All groups share one centre, and each spreads out both ways along 13 directions, with some noise.
(in the rows, 128 means zero)
Some rows, each with its group after it:
[102 143 116  70 167 135 176 168 149 131 134 120 147  95  83 117 171 102
 147] -> A
[128 139 174 126 111 150 100 171 129 143 163 153  94  94 146  86 115  98
 138] -> E
[150 137 109 113 108 134 146 176 120 207 145 147 121 117 138  99 123 124
 154] -> E
[148 166 132 139  73 117 128 147  91 177 131 138 171  95 164 136 122  90
 137] -> H
[134 140  92 154 139 106 152 112 123 166 135 121 141 160 100 149 149 105
 131] -> C
[105  85 146 125 119 116 140  71 150 122 161 133 176 106 146 106  89 110
 151] -> A
[ 87 131  96 152 126  81 134  98  85 135 130 236 110 102  55 126 115 125
 114] -> C
[125 119  80 121 131 181 151 174 176  65  30 111  84 103 190  97 140 126
 106] -> C
[ 69 146 129  99  86 144 115 176 128  79  89 105 153 135 100 149 130 111
  82] -> H
[ 94 143  88  92 172 161 161 137 196 105 129 128 173 192 133 142 184 120
 109] -> C
[ 93 123 121 153 141 157 140  95 137 114 138 171 154 135 154 123 145 107
 105] -> C
[102 117  92 116 126  94 133 110 120 135  83 107 113  80 135 133 118 146
 152] -> C
[ 92 113 100 145 178 133 150  82 146 119 141 123  93 166 119 125 166 146
 139] -> H
[ 90 140 125 122 139  92  94 114 136 150 172 133 106 137 137 116 111 135
 146] -> X
[136 120 102 147  76  82 141 100 142 145  96 124 143 128 148 123 121 125
 124] -> C
[106 126 125 169 146 187 140  91 105 111 116 163 163 107 171 155  81 103
 121] -> A
[118 120 130  49 139  97 126 134 147 142 148 138 112 118 165 119 133 174
 165] -> A
[142  90  96 124 143 142 171 126 101 123 100 162  94 125  97 162 152 115
 123] -> E
[126 131 127 128 129 143 119 147  87 150 134 100 147 123 116 139 154 131
 122] -> X
[140  78 172  84 152 183 148 110  69 122 136  93 153  80 173 168 150 144
 149] -> A
[174 165 154 125 100  73 110 159  83 205 138 113 157  35 112 152  67  84
 170] -> H
[118 118 133 146 122 169  91 160 115 123 102 105 120 145  97 138 142 154
  72] -> E
[136 125 129 137  85 123 142 109 118 120 115 150 115 153 169 123 168 136
 112] -> H
[111 139  99 116 142  73 139 108 197  87 127 118 105 214  99 149 126 123
 118] -> E
[114 103 102 115 121  65 133 122 134 130  97 122 114  92  66 120 156 128
 117] -> X
[111 127 151 115 147 126 111 125 134 119 174 144  96 103 137 104 141  96
 161] -> A
[123 147 113 164 105 141 196 126 134 128  73  90 161 103 101 131 111  93
 133] -> X
[ 92 199 162 122  35  74 120 163  41 179  83  89 124  61 157 136 127 160
 132] -> C
[153 135 147 149  71  57 153 117 115 167 130 147 142  56  99  86  94  93
 151] -> H
[138 131 129 123  99  77  88 148 128 133 115 121  58 137 146 114 131 149
 115] -> X
[163  99 161  99 129 142 184 169 174 123  94  97 147  57 114  83 107 114
 120] -> A
[129  76 125  86 139 164 174 113 138 150  80  77 130  93 186 133 219 182
 129] -> H
[133 144 158 113 128 123 130 173 132 116 111 182  67  65 127  91 113 119
 123] -> C
[122 140 143 153  84  51 153 103 123 171 101 115  85  62 148 112 131  98
 146] -> H
[130 149 161 115 157  95 169 117 127 122 127  90 185  71  47 182 205  48
 133] -> E
[116  93 129 116 141 100 108  84 111  97 125 138  89 141 110 173 156 140
 125] -> A
[219  66 190 144 106 173 147 100 113 108 136 141 175 105 147 159 152  80
 114] -> X
[103 128 138 130 140 177 110 114  64 122 143 109 140 140 164 192 174 115
 130] -> H
[178 116 146 123 114 117 134 125 113 150 112 137 138  85 150 172 143  96
 125] -> H
[107 114 167  88 111 102 117 149 125 123 141 121 131  51  85  79  79 140
 159] -> H
[ 93 116 124 145 112 156 126 134 118 108 145 130 152 165  85 125 132 103
 104] -> E
[135  77  55 102 110 155 122 102  84 101  46 144 142 103 199 160 151 194
 129] -> C
[133  93 138 146 101 119 147 114 178  89 101 136 138 123 104 102  98 109
  97] -> X
[103 102 108 140 116 129 161 109 119 110  97 115 189 101  78 128 133 116
 107] -> E
[156 106 106 165 126 152 129 103 116 153 131 102 142 126 183 126 127 108
 153] -> C
[144 107 111 119 160 125 174 126  99 122  88  93  86  71 147 120  72 152
 175] -> E
[ 84 131 116  90 140 126 123 140  92 113 118 122 133  96  82 150 132 148
 141] -> C
[132 120 134 155  96  92 150  63 162  76 161 118 172 216 133 145 123  75
 123] -> E
[139 116 140 154 111 125 164 128 176 109 142 100 127 132 137  61  61  86
 142] -> E
[139 125 101 170 121 103 144 115 141 164 116  85 135 146 101 126 152 112
 116] -> A
[104 100 153  82 141 167 138 131 124  94 143 126 155  99 143 117 115 140
 139] -> A
[139 100 112 113 165 116 122 121 124 146 151 138 120  95 100 123 101 130
 169] -> C
[162  89 119  78  80 110 123 156 104 178 139 186 119 123 119 118 110 162
 144] -> E
[192 102 158  95 115  93 105  89 162  91 152 103  63 144 177 145 118 116
 227] -> X
[158 116 115 171  98 106 108 100 127 143 123 130 134 165 116 143 141 122
 106] -> A
[119 144 153 135  73  53 128 159 146 112  80 109 110  76  57 136  83  69
  97] -> H
[146  90 149  90 107 118 116 131 130 136 109  78 175 122 114 137  36 205
 126] -> A
[ 60 106  96 114 140 130  66 118 129 144 158 112 136 108 153  60  69 202
 150] -> X
[145 114 111 182 157 142 100 109  86 119  89 143  83 100  94 169 152 115
 104] -> A
[ 83 118 171 138 137 111 117 119 112  83  71 114  32  26 133 130 108 123
 124] -> C
[123  92 138 148 114 158 117 118 126 108 130  95 126 158 129  78 104 191
 116] -> H
[115  74 106 115 159 161 135 122 137 126 143 129 151 150  64 135 124 135
 122] -> E
[159 166 107 148 125 146 147 163 121 156 125 167 142 106 150 111 121  94
 130] -> H
[119  97 130 138 146 122 143  99 124 115 115 136 139 104  86 153 143 106
 106] -> X
[140  73 125  93 138 104 164 129 165  95  73 120 141  61  62 107 100 147
 118] -> E
[ 98 140 131 116  87 121 109 135  39 134 144 114 168 121  95 155 160 126
 134] -> X
[ 89 141  76 112 162 139 133 147 148  97  83 164 112 131  93 140 128 147
 107] -> A
[124  94 109 138 114 134 143  95 124  94  98 125 137 101 125 126 135 118
 142] -> X
[137 141 137 126 142  89 157 126 160 164 142 119 127 105 109 124 126  85
 148] -> X
[130 108 200 162 106  59  91 101 126 110 167 138  63 115  92 133 123  62
 104] -> X
[131 126 169 128 107  58 131 106 114 120 100 126  63  86 126 164  88 118
 135] -> A
[147  99 115 126 144 150 166 116  88 112  86  74 144  79 147 127  79 162
 157] -> E
[146 143 163 163  87  96 135 117 105 142 135 119 133 100 121 147 130  53
 126] -> H
[102 136 144 133 115 119 139 108 117 140 162 135 171 105 119 121 134  87
 144] -> C
[155 136 150 125 106 125  96 147  82 173 154 107 128 120 166 131 136 142
 142] -> X

New rows. What belongs after each?
[179  61 155 139 107 135 137  94 174  89  90 118 136 115 161 128 132 113
  97] -> C
[126 107 154 107 133  96 111 124 117 139 112 136 112  44 102 132 128 139
 134] -> E
[143 128  61 166 187 119 160 116 124 166 163 125 106 126  79 130 127  48
 189] -> C
[139 154 132  73 138 168 118 177 157  98 144 103 112 153 150 110 109 145
 188] -> X
[192  79 182 117 113 135 121 130 137 117 148 108 166 152  89 154 127 119
  96] -> X
[ 98 126 160 133  61  59 129  84 136 122 135 109 163 131 111 138 125 104
 119] -> C
[158 109 135 116 128 139 141 120 134  96  74 109 173  80 158 130 127 156
 116] -> E
[152  96 151 116 107  91 120 118 175 137 176 122 161 130  95  89  80 106
 150] -> C
[147 102 137 117 172 161 179 157 168 123 149 140  99  84 107  85 107  65
 160] -> E
[143 100 157 162 118 139 116  82 135 140 158  73 139 176 168 157 150 107
 125] -> H
[ 91 115 134 111 127 160 100 146 120 111 142 178 114  97 132  98 114 132
 128] -> E
[133  97 102 156  98 154 154 118  57 145  47 127 139  30 175 108  96 171
 124] -> E
[153  78 176 131 124 158  93 154 171 138 144 133 137  96  90  90 121 117
  97] -> E
[ 99 102  87 134  88 122 129  81 149 120 129 144 178 106 189  86 105 108
 164] -> C
[150  93 142  95 124 167 123 142 126  66 147 154 143 186  81 111 145 177
 109] -> H
[123 134  72 121 153  95 199 121 155 172  75 114  93 102 164 127 193 126
 130] -> A
[102 154 128 162 117 115 162  92  97  96  93  72 187 106 110 160 153  91
 113] -> E
[115 129  91 124  94  93 184 115 150 193  54  82 161  79 172 146 179 119
 116] -> H
[ 83 153 158 131 135 113 108  91 134 150 171 106 232  80 101 142 179  82
 131] -> E
[113 172 112 152  66  99 151 107 102 161 101 137 174 191 130 180  99 156
  93] -> X
[171 110 130 126  99 105 127 162 145 128  56  81  91 110 123 120 103 166
 104] -> C
[151 121 112 151  96 104 137 115 152 130  98 103 115 144 143 119 126 124
 126] -> X
[155 101 138 134 110 148 114 124 123 113  93 113 103 107 170 119  92 165
 135] -> X
[118  97 103 114 111 114 126 114 117 111  98  98 124  77 142 123 110 126
 162] -> C
[112 119 125 122 132 142 102 143 113 227 175 154 151  80 122 109 143 127
 153] -> E
[ 90 103  56  99 107 109 107 105 104  83 113 161 126 135 132 137 115 142
 164] -> C
[117 141 118 180 196 143 156 105 124 155 149  88  78 130 120 112 143 113
 158] -> H
[161 124 136 117 149 165 127 168 131 189 121 151 116  57 154 112 160 123
 131] -> E
[133 115 127 166 156 130 126 134  63 139  93  88  82  91  60 165 117 137
 117] -> C
[101  98 116 110 147 137 110 119 175 138 138 143 162  84 137  72  91 158
 139] -> E
[127 136 127  95 113  64 118 148 174 173 148 173 139 133 117 100 116 142
  98] -> X
[164 127  71 111 142 132  80 133 140 148 136 179 166 182 156 149  69 182
 124] -> H
[123 139 139 127  87  98 115 123 121 124 143 150 159 132  97 132 103 106
 129] -> A
[ 83 168 102 131  91 148 147 165  98 113 128 142 177 157  95 125 182  88
  91] -> X
[168 119 133 120 114 160 141 153 135 114 111 142 123 122 178 107 118 136
 124] -> E
[112 123 174  90 106  94 116 106 149 101 119 140 114 102 166 145 144 132
 123] -> C
[165  87 116 139 166 182 128 120 157  85 126 121 113 170 145 152 150 106
 115] -> C
[186 122 180  99 111 136 145 146 106 108 143 153 138  99 139 150 162  79
 139] -> E
[ 91 147 166 125 100  81 127 142 159 116 115 132 125 151  51 117 106 155
  67] -> C
[142 113 113  67 128 105 136 170 120 158 135 159  98 132  70 142 132 145
 144] -> E
[145 157  89 139 137  79 178 132 143 185  83 133 140  86  93 153 142 100
 135] -> A
[113 134  87 133 144  65 141  96 179 128 103 124  64 136 132 130 128 123
 156] -> X
[123 109 137 147 144 110 131 108 124 103  78 114  91  74 112 141 128 125
 112] -> E
[121 142 214 124 157 114 132 142 206 142 159 117 115 111 115  94 110 121
 101] -> C
[126  99 149 120 143 197 133 171 142 131 159 103 214 100  92  73 113 119
 102] -> X
[110 115 103 102 134 114 119 141 100 151 119 122 146 103  95 134 150 157
 116] -> X
[127  96 128 160 100 141 133 127 114  94  86 132 122 138  78 147 144 113
  70] -> E
[141 117 120 112 125 138 135 143 156 117 108 146 117 105 170  84  88 151
 137] -> E
[110 120  76 134 144  98 152 126 127 139  62 133 121 136  69 167 169 150
  64] -> X
[158 121 103 158 122  61 130  95 160 152 130 124  67 128 149 121 104  89
 170] -> C
[129 143 160 108 124 136 106 133 131 143 185 126 143 145 160 122 126 119
 155] -> C
[143  54 146 123 100 127 155  82 154 131  93  93 134 109 169 121 168 159
 114] -> H
[136 125 117 170 139 122 132  75 100 164 173  86 136 132 158 163 147  59
 184] -> C
[114 126  96 138 130 189 116 140  67 146 126 131 114 148 179 132 111 172
 138] -> E
[119  99 125 121 148 148  82 172 141 123 122 129 113 139 107  96 127 175
  47] -> X
[138 141 166  90 136 124 108 152  92 139 151 171  99  77 135 133 126 134
 156] -> C
[125 132 158 114 123 141 103 132 110 138 131 114 177  71 144 125 136 140
 133] -> E
[103 150 146 118 149 169 140 136 128 129 133 125 148 115 164 138 168 116
 118] -> C
[126 151 198 157  81 122 109 126 114 105 158 126 138 130 118 141  45  74
 128] -> A
[137  84 136 164 128 145 126  51  63 121 204 192 167 129 112  74 108 157
 171] -> H
[124  79 118 180 113 149 112 110 133 131 111 149  84 147 129 114 111 128
  88] -> E
[165  88 135 126  88 151 125 118 115 135  99 124 219  96 144 165 125 108
  97] -> H
[128 106 130 130 124 119 132 117 102 119 115 136 133 108  97 151 158 113
 106] -> X
